There are 10 hidden switches. A switch that is on adds its own fixed numbers to the row, and there is some noise. The rows also spread widely along 16 directions, which tell nothing about the answers.
(in the rows, 128 means zero)
Some rows, each with its switches (1 for on, 0 for off) after it:
[152 122 187 147 120 157 127  66 145 121 150  83 111  79 135 124 150 137
 104 106 160  49 122 162  60 100 137]
0 0 1 0 1 1 0 1 0 0
[128 112 129 142 133 128 102  66 135  68 111 112 148  99 123 145 137 140
  82 125 145 124  70 130 108 133 121]
1 0 0 0 0 0 0 0 1 0
[147 109 120 126 167 113 176  80 106 116 108  90 128 155  88 190 140 112
 115 135 168 118 126 118 100 160 132]
0 1 1 0 0 0 0 1 0 1
[120  95 132 140 132 141 115 119 110 120 136 112 148 121 125 144 144 157
 150 138 165 107 119 133 135 147 107]
0 0 0 1 0 0 0 1 0 1
[ 93 153 125 111 158 109 149 141 132 130 131 139 133 133 109 154 115 121
 123 112  90 156 118  85 157 148 114]
1 1 1 1 0 1 0 1 0 1
[138 135 116 107 130 120  96  83 134  65  80 102 137 140 111 144 130 102
  76 117 108 157 113 106 143 152 135]
1 0 1 1 0 0 0 1 0 1
[171  83 124  93 158 107 202 122  86 120 113 160 149 163 128 195 105 122
 139 117 132 114 144 172 171 141 147]
0 1 1 0 0 1 1 1 0 1
[122 127 126 162 170 104 142 151 117  99 131 132 173 106 129 155  94 130
  89 174  99 164 125  87 122  86 143]
0 1 1 1 1 1 1 1 0 1
[126 155 140 125 166  95 186 126  81 109 122 156 150 152 110 165 107 132
 139 117  97 144 143 119 193  98 147]
1 1 1 0 0 0 0 1 0 1
[ 97 146 152 127 134 136 136 153 118 131 107 147 136  98 130 151 126 148
 134 145 104 102 121 149 145  98 115]
0 1 1 0 0 0 0 1 0 1
[144  96 121 102 110 131 147 123 146  94 143 109 184 144 111 151 175 122
 106 127 124 111  88 131 172 127 150]
1 1 1 0 1 0 0 1 0 1
[123 135 145 118 153 127 123 133 146  97 157  98 161 109 114 125 137 157
  81 177 135 113 157 103 125  61 130]
1 0 1 1 1 0 1 0 0 0
[172  99  74 128 140 121  98 161 111  71 108 122 140 117 158 169 113 126
  74 132 123 169 100 104 109 140 118]
1 0 0 0 1 1 0 1 0 1
[164  58 145 122 155 103 166 107 150 100 186 127 140 133 120 116 105 137
 110  80 158 120 105 136 111 156 121]
1 1 0 0 1 1 0 0 1 0
[134  64 158  97 144 139 164 167 145 142 126  90 115 132 144 124 154 159
 110 103 138  71 132 193  83 104 112]
1 0 0 0 1 0 0 1 0 1
[143 105 158 136 113 107 138  62 129 102 151 150 144 115 150 117 116 175
 103 101 135 135 123 156 130 163 126]
0 0 1 0 1 1 0 0 0 0
[153 114 127 117 123 112 152 150 129  78 138 130 143 110 103 138 166 161
 109 117 137 141 122 129 143 127 114]
0 1 1 0 1 1 0 1 0 1
[148 110 127 146 127 105 131 135 116 102 138 149 124 114 104 118 112 126
 132 127 137 162 141 112 133 169 111]
1 1 1 0 0 0 0 1 0 0
[115 134 155 102 112 129 142 124 169 122 127  94 143 169 103  99 160 123
  99 111  94 112 114 141 138 107 140]
0 0 0 0 0 0 0 1 0 1
[123 120 164 165 112 100 161 141 112 103 105 139 112 101  99  97 158 143
 131  92 103 161 135 147 114 119 129]
1 0 1 0 0 1 0 1 0 1
[144 103 146 123 136 133 131  72 110 112 103  81 159 182 156 140 114 114
  83 105  93 107 142 136 148 108 170]
1 0 1 1 1 1 0 0 1 1
[111 124 162  90 176 108 184 116 142 118 119 109 132 154  86 139 117 145
 102 116 119 112 142 143 128 107 124]
0 0 1 0 0 1 0 1 1 1
[148 206 193 142 123 124 125  79 110 107 118 158 118 134 106 122 101 129
 120 125 121  79 135 169 149 118 120]
1 0 0 0 0 0 0 1 1 1
[141 156 139  88 147 110 163 171 137 129 103 143 135 166 127 169 121 153
  82 157 109  89 120 175 129 136  93]
1 1 1 0 1 1 0 1 0 1
[135 169 134 160  96 124 111 158 108 123  65 154 109 125 103 120 143  86
 140 173  91 148 152 137 134 124 142]
1 0 0 0 1 0 0 0 0 0
[175 167 141 121  96 108 163 116 144  96 154 154 106 149  84 108 158 101
 144  53 125 122 118 122 161 141 137]
0 0 1 0 0 0 0 0 0 0
[133 164 164 108 126 118 146  94 131 111 130 138 130 129 131 124 130 146
  95 116  95 127 143 151 149 111 141]
1 0 0 0 1 0 0 1 0 0
[120  90 138  77 159 100 175  95 160 100 132 126 159 145  95 161 146 155
 106 132 153 108  95 157 148 149 119]
1 0 1 0 1 1 0 0 0 0
[132  59 158  89 139 125 137 115 157 109  97  89 126 131 105 115 142 120
  97 123 132 103 140 163 106 139 126]
1 1 1 0 1 1 1 0 0 1
[138 164 129  92 125 116 146 110 166 104 161 152 163 118 143 162 121 139
  54 136  93 129  90 123 146 128 133]
1 1 1 0 1 0 0 1 0 0
[126 131 148 120 132 130 133 154 152  92 103 133 138  98 100 139 141 113
 105 126 108 102  85 144 131 106 123]
1 1 1 0 1 0 0 1 1 1

New rows. What belongs after each?
[118 130 114 127 138 115 127 118 137 108 101 132 155 150 110 159 129  98
 119 151 110 134  83 118 150 142 140]
1 0 0 0 1 1 0 0 0 0
[133 111 167 125 115 147  74  94 145  71 105 100 152  86 155 108 125 141
  70 114 100 100 103 152 123  85 137]
1 0 1 0 1 1 1 1 0 1
[ 82 161 143 153 144 124 127 122 122 135 120 138 140 118 102 147 126 138
 147 157 125 125  99 113 133 135 109]
0 0 0 0 0 0 0 1 0 1
[114 114 147 116 144 121 118  74 117  62 100 120 150 100 110 143 133 136
 128  90 114 137 101 122 182 123 139]
0 1 1 0 1 1 0 1 0 1
[104 141 135  88 139 133 107 143 144 107 102 102 115 130 104 114 137 124
 115 123 100 125 157 110 155 103 117]
1 0 1 1 0 1 0 0 0 0
[126 134 125 103 142 142 110  90 133 105 136 106 143 109 127 161 132 122
  99 124 126 112 120 100 141 132 126]
1 1 1 1 0 0 1 1 0 0
[160  90 148 144 146  91 158 129 140  72 128 139 147 143  86 112 106  89
 122 103 123 140  89 141 132 130 144]
1 1 0 0 0 1 0 1 0 1
[102 112 143 127 121 117 158 120 140 137 157 134 155 117 115 126 162 171
 112 158 131 139 130 135 123 123 122]
1 0 0 0 0 0 1 0 0 0
[157  79 121  73 123 147 132 128 145  97 106 141 143 118 136 168 137  95
 108 100 111  95  90 162 159 132 143]
1 1 0 0 1 1 1 0 1 1
[165 107  95  67 130 134 162 103 141 103 160 117 146 136 131 184 149 116
  93  79 125 131 110 101 157 145 146]
0 1 1 0 0 0 1 1 0 1
[121 169 163 131 139 113 130 124 116 103  97 170 151 105 146 157 102 149
 100 142  81 102  99 168 158 102 121]
1 1 1 0 1 1 1 1 0 0
[136 106 132 119 139 122 127 122 127  81 118 157 143  68 140 149 110 121
  96 125 105 152 121 122 139 102 148]
1 1 1 0 1 0 1 0 0 1
[ 82 121 145 102 141 139 122 100 160 137 138  96 138 116 117 137 144 138
 101 122 116 119 102 111 112 138 114]
1 0 0 0 0 1 1 1 0 1
[ 82  99 147  82  99 145  79 106 185  89 113 143 157  72 118 107 149 131
 115 134 100 129  90 140 179 131 131]
1 0 1 0 1 0 0 0 0 0
[146 131 165 133 133  86 157 102 134  71  96 168 154 129 106 126 110 134
  80 143 103 149 123 168 143 128 141]
1 0 1 1 1 1 0 0 1 1
[138 130 148 134 132 121 143  96 122 132 117 128 148 154 165 137  84 122
  56 143  81 130 148 138 116 121 151]
1 1 1 1 0 0 0 0 1 1
[121  91 170 106 108 141  87 110 135 102 100 133 140 126 139  88 108 140
 121 114 108 103 142 170 171 133 123]
1 0 1 0 1 0 0 0 1 1
[115  97 117 131 140 111 130 114 110  66 128  86 196 140  94 141 172 155
 112 131 120 157 107  85 186 109 140]
1 1 1 0 1 1 1 1 0 1
[155  87 102  67 166 106 151 114 171  65 143  83 150 166  80 149 151 107
  91  90 147 132  80 101 148 153 125]
1 1 0 0 1 0 0 1 0 0
[134  92 143 112 165 122 155 136 130 130 108 108 135 158 128 147 102 107
 109 138 124  96 139 148 113 105 139]
1 0 1 1 0 1 0 0 0 1
[125 173 151 119 120 148 116 116 117 127 105  93 122 156 159 131 141 133
 101  65  73  76 126 128 150  84 127]
0 1 1 1 0 1 1 0 0 1
[157  94 142 125  96 151 120  98 134 135 136 101 152 157 162 134 143 120
 116 107 127  68 103 166 133 149 143]
1 0 1 0 1 0 0 1 0 0
[144 104 137 114 137 116 145 108 133  85 116 112 148 136 130 139 144 139
  97  94 120 108 102 147 138 105 133]
1 0 1 1 0 1 1 0 0 0
[102 137 131 114 158 115 105 110 141 100  76 134 157 135 133 158  73 109
  72 151  73 147  90 119 141 139 131]
1 0 1 0 1 1 0 1 1 1
[160 120 134 103  98 134 119 104 134  89 132 148 146  97 151 130 130 135
  77 126 103 144 147 136 150 115 153]
0 1 1 0 1 0 1 0 0 1
[121 142 139 109 140 109 116 135 173  74 111 132 162 132  88 130 115 108
  78 160 108 116  76 126 145 108 122]
1 1 1 0 0 1 0 0 0 1
[108 102 184 120 136 120 119  87 160 119 101 148 125  97 149 109  88 142
  88 134 111 122 120 190  93 156 119]
0 0 0 1 1 0 0 1 0 1
[147  89 137 144 145 105 161 111 107 153 154 164 131 144 131 143  82 118
 151 130 140 145 149 127 126 191 128]
0 1 0 0 1 1 1 0 0 1
[106 158 126 120 139 151  87  99 107 134 137 123 108 103 177 157 105 161
 115  87 117 111 117 104 126 140  93]
1 0 0 0 0 1 0 0 0 1
[129 114 148 101 125 144 130 120 148 108 136 144 158 108 130 140 115  97
 127 115  94 104 110 137 176 101 159]
0 1 1 1 0 1 0 1 0 1
[147 161 148 109 130 124 113  70 118  54  58 109 143 129 102 159 154 136
  76 154 128 112 129 160 150 114 136]
0 0 1 1 1 0 0 1 0 1
[119 116 149 144 138 134 124  88 161 128 148  97 158 125  90 146 139  96
 123 172 156  91  95 112 107 154 136]
1 0 1 1 1 1 0 1 0 0
[142 104 180 158 111 128 127  99 137 103 154 128 149 101 139  91 120 122
 117 100 115 116 124 143 126 111 157]
1 0 1 1 1 0 0 1 0 1
[123 116 177 121 125 126 141  49 144 117 161 150 136 108 120 125 110 116
 145  74 140  93  99 143 153 147 143]
1 0 1 0 0 0 0 0 0 1
[140 109 123 115 110 129 109 112 135 110 105 107 175 169 139 140 116 128
  56 165  96 127 114 137 140 153 130]
1 1 1 0 0 1 0 1 1 1
[163 127 120 110 119 127 172 154 138 138 173 144 122 130 138 135 131 107
 109 110 106 131 143 120 126 107 150]
1 1 0 0 0 0 0 0 0 0
[111  99 129 105 138 121 145 168 145 133 122 144 141 118 114 127 121 119
 111 182 102 163 161 126 130 113 143]
1 0 0 0 1 1 0 0 0 1
[165 156 160 110 126 112 143  93 144  74 113 135 135 135  97 122 131 105
  89 114 108 129 128 146 142 106 156]
0 0 0 0 1 0 1 1 0 1
[134 138 161 151 132  82 196 108 134 102 136 133 147 151 131 121 146 164
  85  71  90 151  89 154 114 116 141]
0 0 0 0 1 1 0 1 0 1
[151 141 133 141 121 108 152 124 122 113 154 155 129 115 146 122 103 103
  97  89  66 189 140  96 138 128 165]
1 1 0 0 1 1 0 1 0 1
[131 101 176 119 118 129 154 122 143 139 142 125 128 136 140 106 141 152
 109  99 118  83 128 181 115 127 116]
1 1 0 1 0 1 1 0 0 1
[106 137 143 146 106 109 186 152 109 157 131 188 135 115 125 139 154 129
 165 107  82 148 129 137 171 137 140]
1 1 1 1 0 0 1 0 0 0
[109  94 128 137  90 154  72 176 139 115  80 154 124  65 137 111 129 104
 135 145  84 147 117 138 136 141 125]
1 0 1 0 1 0 0 1 1 0
[137 123 146 150 139 111 131  99 143  87 135 100 136 117 121 124 128 124
  89  88 120 133  90 109  97 127 133]
1 0 1 0 1 1 0 1 0 1
[127 137 118 125 136 116 132  80  95 127 108 121 132 147 144 160 105 121
  94 116  94 173 154  96 135 158 143]
1 0 1 0 0 0 1 1 0 1
[121 100 127 102 113 132 131 137 131 120 102 139 133 123 145 120 124 127
 101 115  69 179 152 133 150 134 150]
0 0 0 0 1 0 0 1 1 1
[121 133 104 113 148 117 145 112 119 133 140 132 124 117 153 174 110 146
  90 111 110 160 121  93 116 164 111]
1 1 1 0 0 0 0 1 0 0
[177 131 121 134 114 122 136 119 118  92  86 145 126 113 146 176 124 142
  57 139 129 122 103 172  80 150 113]
0 0 1 0 0 1 0 1 1 1
[ 75  96 138 111 138 111 144 128 121 134 104 107 159 155 141 128 141 212
  84 143 100 135 131 151 140 140  87]
1 1 1 0 0 1 0 0 1 0
[117 118 185 101 135 122 159  61 140 120 136 114 159 152 122 132 133 171
  87 114 130  76 115 180 145 149 115]
1 1 1 1 0 0 0 1 1 1
[ 71 144 180 186 129 116 143  72 131 138 140 131 167 104 118 114 127 118
 138 135  83 137  86 116 138 116 164]
1 1 0 0 1 0 0 1 0 0
[137 110 145  97 132 123 146 159 156 132 135  74 144 187 125  97 134 116
  80 108  78 115 152 118 131 101 142]
1 1 1 0 1 0 1 1 0 1
[161  93 146 131 126 117 161  82 152 100 179 121 138 119 128 124 146 118
 110  71 143 117  96 131 117 145 146]
1 1 0 1 1 0 0 0 0 0
[156 101 119 105 135 132 135 140 130 114 166 149 133  99 173 139 109 148
  86 104 110 147 148 122 126 116 132]
1 0 0 1 1 0 1 0 1 0
[142 141 119 113 125 133 110 160 132 129  83 131  94 141 131 143 107  87
 115 110 100 121 122 130 111 158 110]
1 0 1 0 0 0 0 1 0 1
[ 85  96 162 144 144 126 117  99 126 126 119  85 137 119  99  99 125 136
 128 144 128 141 156 109 117 126 129]
1 0 1 0 0 0 0 1 0 1
[100 105 181 121 118 124 147 120 127 146 111 150 152 135 129 117 129 162
 138 139 104 100 142 191 164 149 119]
1 0 1 1 1 1 0 1 1 0
[160 140 146  74 142  98 160 114 132  81 124 142 134 162  74 142 131 141
 107 121 146 116 143 150 173 157 103]
1 1 1 0 0 0 1 1 0 1
[131 127 179 130 115 167  91  86 134 117 138 121 132  94 135 122 128 110
 150 111 140  40 101 159 148 106 135]
1 1 0 0 1 0 0 0 0 1
